The same things were measured in two ways. Each way mixes the same 11 hidden numbers, adds some noise and spreads widely along 6 directions of its own, which tell nothing about the thing.
In the rows, 128 means zero.
Some things both ways: the first way, then the second way.
[128 161 164 163 132 146 125 157 101  89 124 160 122 191 114 148  77 131
 155 156 182 181  56]
[141  87 200 178 152 149 138  58 136 149 133 103 133 111 117 119 128  49
 142 160 152 153 130  89 122]

[135 145 114 175 133 161 160 149 136 147 148 129 142 126 125 150 130 115
 155 151 164 133 105]
[166  83 185 101 154 122 142 148 179 147 135  85 107  76  96 155 126 112
 145 117 175 152 112 114 129]

[126 116 132 139 145 119 109 171 137 107 147 161 117 145 158 131 138 153
 155 137 151 127 119]
[149 104 124 127 128 109 146  94 130  98  80  94 111 160 111 101 128 123
 140 135 106 131 128 142 129]

[ 54  93  97 123  94 167 132 119 164 102 106 168 128  98 125 157 110 140
  73 167 153 118 118]
[123 108  91 221 148 106  84  71  97 177 161 136 101  93 146 136 138 101
 160 117 114 146 154 173 178]

[120  97 148  99 138 103 121 119 129  66 118 111 138 117 121 156 116  97
 109 114 159 143 158]
[ 94 188 175 138 142 168 167  95 114 142 134 145 154 143 175  86 126 129
  82 180 122 143 135 106 128]

[133 151 141 112 140 153 136 106 146 127 112  86 129 119  86 115  92  98
 116 125 140 121 163]
[144  85 121  85 100 138 122 201 191 129 153  96  74 121 130 136  48 151
 140  76  78 131  44 151 141]

[159 166 148 198 153 161 129 160 128 125 128 171 141 143 133 129  96 109
 143 159 154 146  56]
[ 81 172 136 107 176 161 131 111 100  90  98 152 201 178 106 110 149 119
  94 134 187 142 140  95  98]

[123 165 124  69 101  89 184  88 110  66 108 105  92 116  80 136  92 110
 104 116 157 115 174]
[ 78 139  65 155  85 127  91 148  91 163 174 173 119  75 148 134 155 157
 163  92 114  87 137 101 143]

[175 123 113 167 152 105 120 178 129 144 159 149 132  64  85 134 135 101
 160  99 115 107 138]
[117 187 116 126 172 132 141  79  87 129  93 136 185 135 115 111 178 143
  94 152 168 127 176 139 123]

[151 183 156 137 103 153 119 146 157  69 129 174 105 180 160  93 132 164
 154 165 134 105 144]
[124 110  97 152  90 146 109 152 153 153 165 106 106 163 140 129 106 160
 128 107 115 141 105 189 162]

[159 138 159 155 127 119 149 154  71  98 141 144 119 127  83 137  84  93
 149 138 155 175  86]
[101 168 117 154 133 154  97 122  68 102 135 189 155 142 126 121 156 124
 121 154 133 112 174  85 125]

[131  80 108 160 129  96  91 158 135 147 171 130 148  52 102 145 114 138
 103  97 130  82 157]
[151 177 112  62 144 129 129 142 122 156 118 114 178  91 136 122 159 141
 101 121 138  89 111  98  69]

[167  66 150 115 126 124 152 135 144  68 201 114 107 108 127 121  85  98
 144  97 187  61 181]
[118 204 172 157 176 113 114  72 121 161 134 153 152 123 179 116 123 142
  75 164 139 144 182 142 103]

[100 131 112 127 129 160 106 150 111 116  81 113 136 155  82 143 127 141
 115 170 141 151 102]
[121 122 143 177 135 151 114  84 105 133 166 150 151 164 138 113 132 124
  99 148 117 147 175 127 132]

[167 168 127 168  83 111 131 127 102  81 164 149 102 116  95 162 127 116
 169 173 156 137 176]
[125 119 152  88  94 160 144 184 153 146 135 125 162 146 121 153 167 177
 108 142 158 119 150  82 133]

[152 140 131 134 123 123 173 149  94  54  98 117 118 131  92 164  93  75
 119 163 191 111 116]
[118 108  58  98 129 124 114 142  86 103 164 119 114  58  91  85 142 136
 187  65 102 119 111  97 120]

[106  95  86 150 137 123 124 148 106 133 127 144 132  87  67 184 152 107
 138 151 141 147 112]
[146  86 155  72 124 156 164 168 119 163 166 137 186  87 102 155 192 136
 100 135 136 121 127  62 108]

[100 101 132 168 140 124  86 143 142 151 130 176 152  44 108 152 124 123
  90 134  93 109 138]
[127 150  65 134 160 117 106 123 106 177 122  99 131  81 146 116 113 115
 157 106  72 137  57 187 150]

[135 125 104 204 109 135  48 132 117 136 141 154 147  97  83 154 117 148
  97 182 114 137 109]
[112 157 178 138 124 166 130 110 128 196 168 135 215 127 136 134 163 115
  77 172 171 138 135 119  84]

[ 96 116 101 130 140 156 140 119 129 121 110 189 137 119 170 129 155 154
 135 139 128 167 107]
[119 101 103 152 105 142 133 152 108 134 180 167  84  98 138 143 148 121
 139 116 136 114 134 110 167]

[136 111  70  79 170  91 179 114 118 146 116 118 118  99 162  86 177 160
  86 115  98  64 120]
[ 68 126  89 173  84  96  87 148 104 132 171 184  84  98 132 137 141 160
 173 104 133 122 156 137 146]

[178 123  95 201 140 114  91 129 107 171 163 135 135  53  69 140  83  99
  91 152 120 128 104]
[ 87 156 118 147 113 124 100 121 105 126 117 162 156 130 110 136 152 128
 137 138 166 117 153 123 105]

[143 154 162 132 113 117 115 161  99 103 120 123 138 127  86 113 197 156
 167 133  84  97 188]
[181 154  90 124 146 132 110 156  97 137 186 121 121 119 123 100 189 147
 128 107 148 102 117 143  99]

[ 88  49 110 121 121 133 147 132 127  85 125 125 143  74 120 176  51  88
  47 135 203 131 100]
[139  80 171 174 116 159 127 120 143 116 133 126  77 137 149 140 107  97
 149 163 123 144 169  70 186]

[150 165 165 139 128 102 152 174 119 103 145 133 119 149  99 120 119 129
 155 112 137 105 102]
[128 161 165 155 170 136 125  72 106 128  97 122 176 147 105 115 175  97
 121 167 186 135 161 114 102]

[194 154 151 172 194 154 139 155 143 158 164 166 109 139 119 103 133  95
 217 121 135 118 121]
[103 149  73  99 160  86 127 130 112 123 107 134 130 112 114 118 105 153
 128  81  91 141  79 202 121]

[131 163 109 194  93 160  93 103 121 159 145 166 147 114 131 111 160 192
 128 178  84 122 133]
[114 180 158 139 168 111 101  76 119 125 131 141 169 117 107 111 129 106
 103 136 199 144 156 148  55]

Other things, the second way, with their names:
K_216: [163  55 169 173 120 160 168 107 130 136 126  97 102 155 123 124 175  87
 150 166 131 136 131  88 176]
K_297: [102 135 141 189 134  92 112 103 131 113 100 128  68 128 122 126 117 117
 179 153 162 172 151 184 172]
K_585: [155 129 192 158 133 163 169 107 135 105 104 118  84 143 143 111 142  86
 132 194 168 135 156  82 164]
K_4: [127 133 128 137 122 157 128 174 112 169 231 173 129  96 140 145 203 143
 104 106 208 101 139  90 119]
K_750: [146 102 124 174  95 121 119 119 147 137 120 100  65 124 127 126 107 106
 174 136 115 127 103 168 163]
K_668: [128 117 171 115 143 145 110 154 161 121 133 125 136 137 103 151  97 133
 123 123 148 153 118 122 126]
K_659: [122 162  93 125 187  92 106 101  89  96 119 158 130 121 120 114 128 125
 117 106 141 142 144 160 107]
K_933: [111 137 164 132 175 140 151  94 103  72 126 141 134 161 103  77 132 119
 124 134 133 160 137 104 113]
K_138: [168  73 182 100 182 125 132 105 177  89  74  68 139 172  85 125  88 106
 130 111 126 163 109 111 112]
K_696: [166 110 196  84 161 101 165 104 174 157 130  79 136  67  94 122 122 117
 118 121 157 153 103 144  77]
K_942: [ 98 112 170 199 131 114 124  64 117 153 180 146 125 123 123 108 143 118
 130 136 151 161 164 149 122]
K_94: [ 93 118  95 153  88 136 100 145 105 134 159 187 140 168 149 151 103 142
  95 132  81 127 132 155 135]
K_544: [142 184 110 147 164 134 109 133  95 153 137 150 135 130 162 129 132 138
 105 153  96 133 119 171 143]
K_723: [110 149 176 114 137 141 134 153 164 133  88 155 132 167 164 168  90 147
  82 158 126 137 133 116 149]
K_961: [159 105  79  87 125 140 143 168 115  88 117  98 129 179 104 102 172 169
 135 106 114 117 123 122 141]
K_685: [ 88 143 168 145 104 160 169 108 134 126  91 157 154 203 150 140 147 158
  72 184 152 130 181 112 162]
K_951: [108 158  92 172 148 147 141  83  63 125 107 171 166 206 166 113 211 131
  86 157 147 102 183 100 149]
K_592: [151 126  59 118 159 114  85 170 101  66 126 117  69 125 117  96  81 129
 182  94  68 153  92 169 157]
K_598: [117 171 114 101  97 144 131 122 124 197 153 118 184  72 139 122 149 146
  99 133 132  94 119 127  90]
K_883: [130 182  64 129 159 136 112 134  67 159 161 163 166 121 152 125 164 151
  86 124 103 115 126 170 130]
K_896: [134 143 170 140 127 119 125 100 146 103  72 121 114 167 134 123  65 126
 119 177  82 154 139 162 133]
K_546: [ 99 155  92 137 135 130  93 127 112 164 137 150 133  90 166 137 102 152
 131 105  74 113 126 119 151]
K_16: [142  94 161 130 101 127 133 137 165 168 133 117 123 115 136 159  93  99
 114 147 108 134  87 145 118]
K_891: [100 133 146 132 120 142 159 107 127 171 173 119 143  76 115 104 140 113
 127 129 155 145  96 152 112]
K_309: [ 74 166 133 115 122 134 117  84 124 135  77 150 195 143 137 137  85 168
  82 147  84 135 178 130 128]
K_358: [179 145 150 111 191 111 146  91 134 151 140  95 133 106 141 100 123 108
  92 122 120 141  97 158  86]
K_489: [116 137 123 143  98 150 132  85 117  82  76 148 124 169 122 124 100 132
 106 156 115 105 188 113 151]
K_625: [ 71 211 133 154 133 152 134  76  80 177 132 166 196 115 166 106 136 124
  83 190 108 140 149 154 120]
K_944: [127 147 113  88 142 132 108 165 117 133 122 133 162 115 122 136 156 152
 133 113 131 104 121  86 103]
K_800: [ 82 187 138 200 160  96  81  97 119 154 127 172 118 138 164 142 128 149
 124 140 165 152 174 175 143]
K_992: [154  97 147  99 153 128 141 104 133 140 146 111 153  95 118 116 123  92
 112 106 115 120  94  91  77]
K_717: [166 134  62  74 144 137 135 148 102 101 123  96 138 126 106  93 175 162
 133  84 126  91 119 107 116]
K_377: [145 150 137 124 174 141 130 110 107  88 119 144 148 156  93 118 175 127
 101 123 207 116 171 106 107]
K_939: [174 107 122 150 134  88 103 128 160 172 158  98  65  57 142 148 127  94
 163  96 167 111 102 147 116]
K_764: [118 129 137 151 143 119 125  66 128 157  90  92 157 132 121 107  94 126
 131 144  64 158 110 186 138]
K_437: [131 125  92 132  75 117 133 126 131 161 133 133 114 122 166 139 149 164
 110 132 114  93 164 129 141]
K_315: [155  94 173  94 135 124 142 130 155 114 140  96  97  52 101 108 120  81
 170 112 158 122 100  56  85]

Some of these things the first way, each followed by its name:
[179 128 100 132 154  87 100 107 127 132 152 143 107  59  73 135 119 100
 153 101 112 128 196] | K_685
[191  73 126 135 161 155 141 149 169  77 161 153 121 100 149 107  90  79
 128 111 168  70 119] | K_4
[ 85  98 105 104 113 150 107  92 147 128 120 171 113 101 115 113 122 159
  90 142 102 113 129] | K_94
[ 93 164 165 101 123 144 134 122 132 104 105  79 136 165  36 149 162 135
 185 108 134 113 200] | K_358
[116 121 109 138 134 123 163 121 147 134 142 132 148  99 168 132 167 135
  95 147 124  96 115] | K_297
[144  87  93 162 187  85  73 177 109 177 136 140 168  60 108 127 148 140
 100  92  90 124  76] | K_625
[155  90 148 125 119 115 127 177 150  45 148 166 103  96 136 139 126 105
 130 144 154  57 171] | K_961
[187 133 142 157  99 139 117 149 126  78 198 234  85 125 175  97  62 137
 186 127 159 195 117] | K_489
[174 140 129 145 151 144 140 158 130 143 140 142 124  82  93 103 131 107
 160 107 100 105 141] | K_377
[ 88 171 133 122  87 114  96 120 107 130 111 163 100 108  88 136 165 174
 139 168  71 158 184] | K_764
[152 189 140  97 118  69 148 164 123  95 143 132 118 165 122  93 152 194
 169  67 117  94 140] | K_598
[ 82  94 131 182 141 180 134 174 109 148  97 116 185 103 127 162 140 106
  85 184 144 141  70] | K_592
[102 154 160 116  68 117 136  94 108  98 157 155 103 133 123 126 149 163
 162 150 109 170 196] | K_896
[143 168 159 108 107 101 153 167 121  60 116 143 107 134 105 131 157 139
 179 111 131  92 191] | K_717
[130 133 138 124 106 152 172  99 151 104 159 120 113 136 134 122 108 115
 133 148 165 102 153] | K_800
[126 163 149 113 124 118 170 134  94 114 133 178  95 154 154 102 120 164
 177 121 142 155 136] | K_546
[ 63  96 148  85  89 107 151 115 140  56 128 158 146 109 181 152 147 144
 100 115 146 157 156] | K_585
[ 98 164 124 151 139 155 122 144 110 181 100 143 123 132 100 122 151 167
 141 164 102 137 127] | K_138
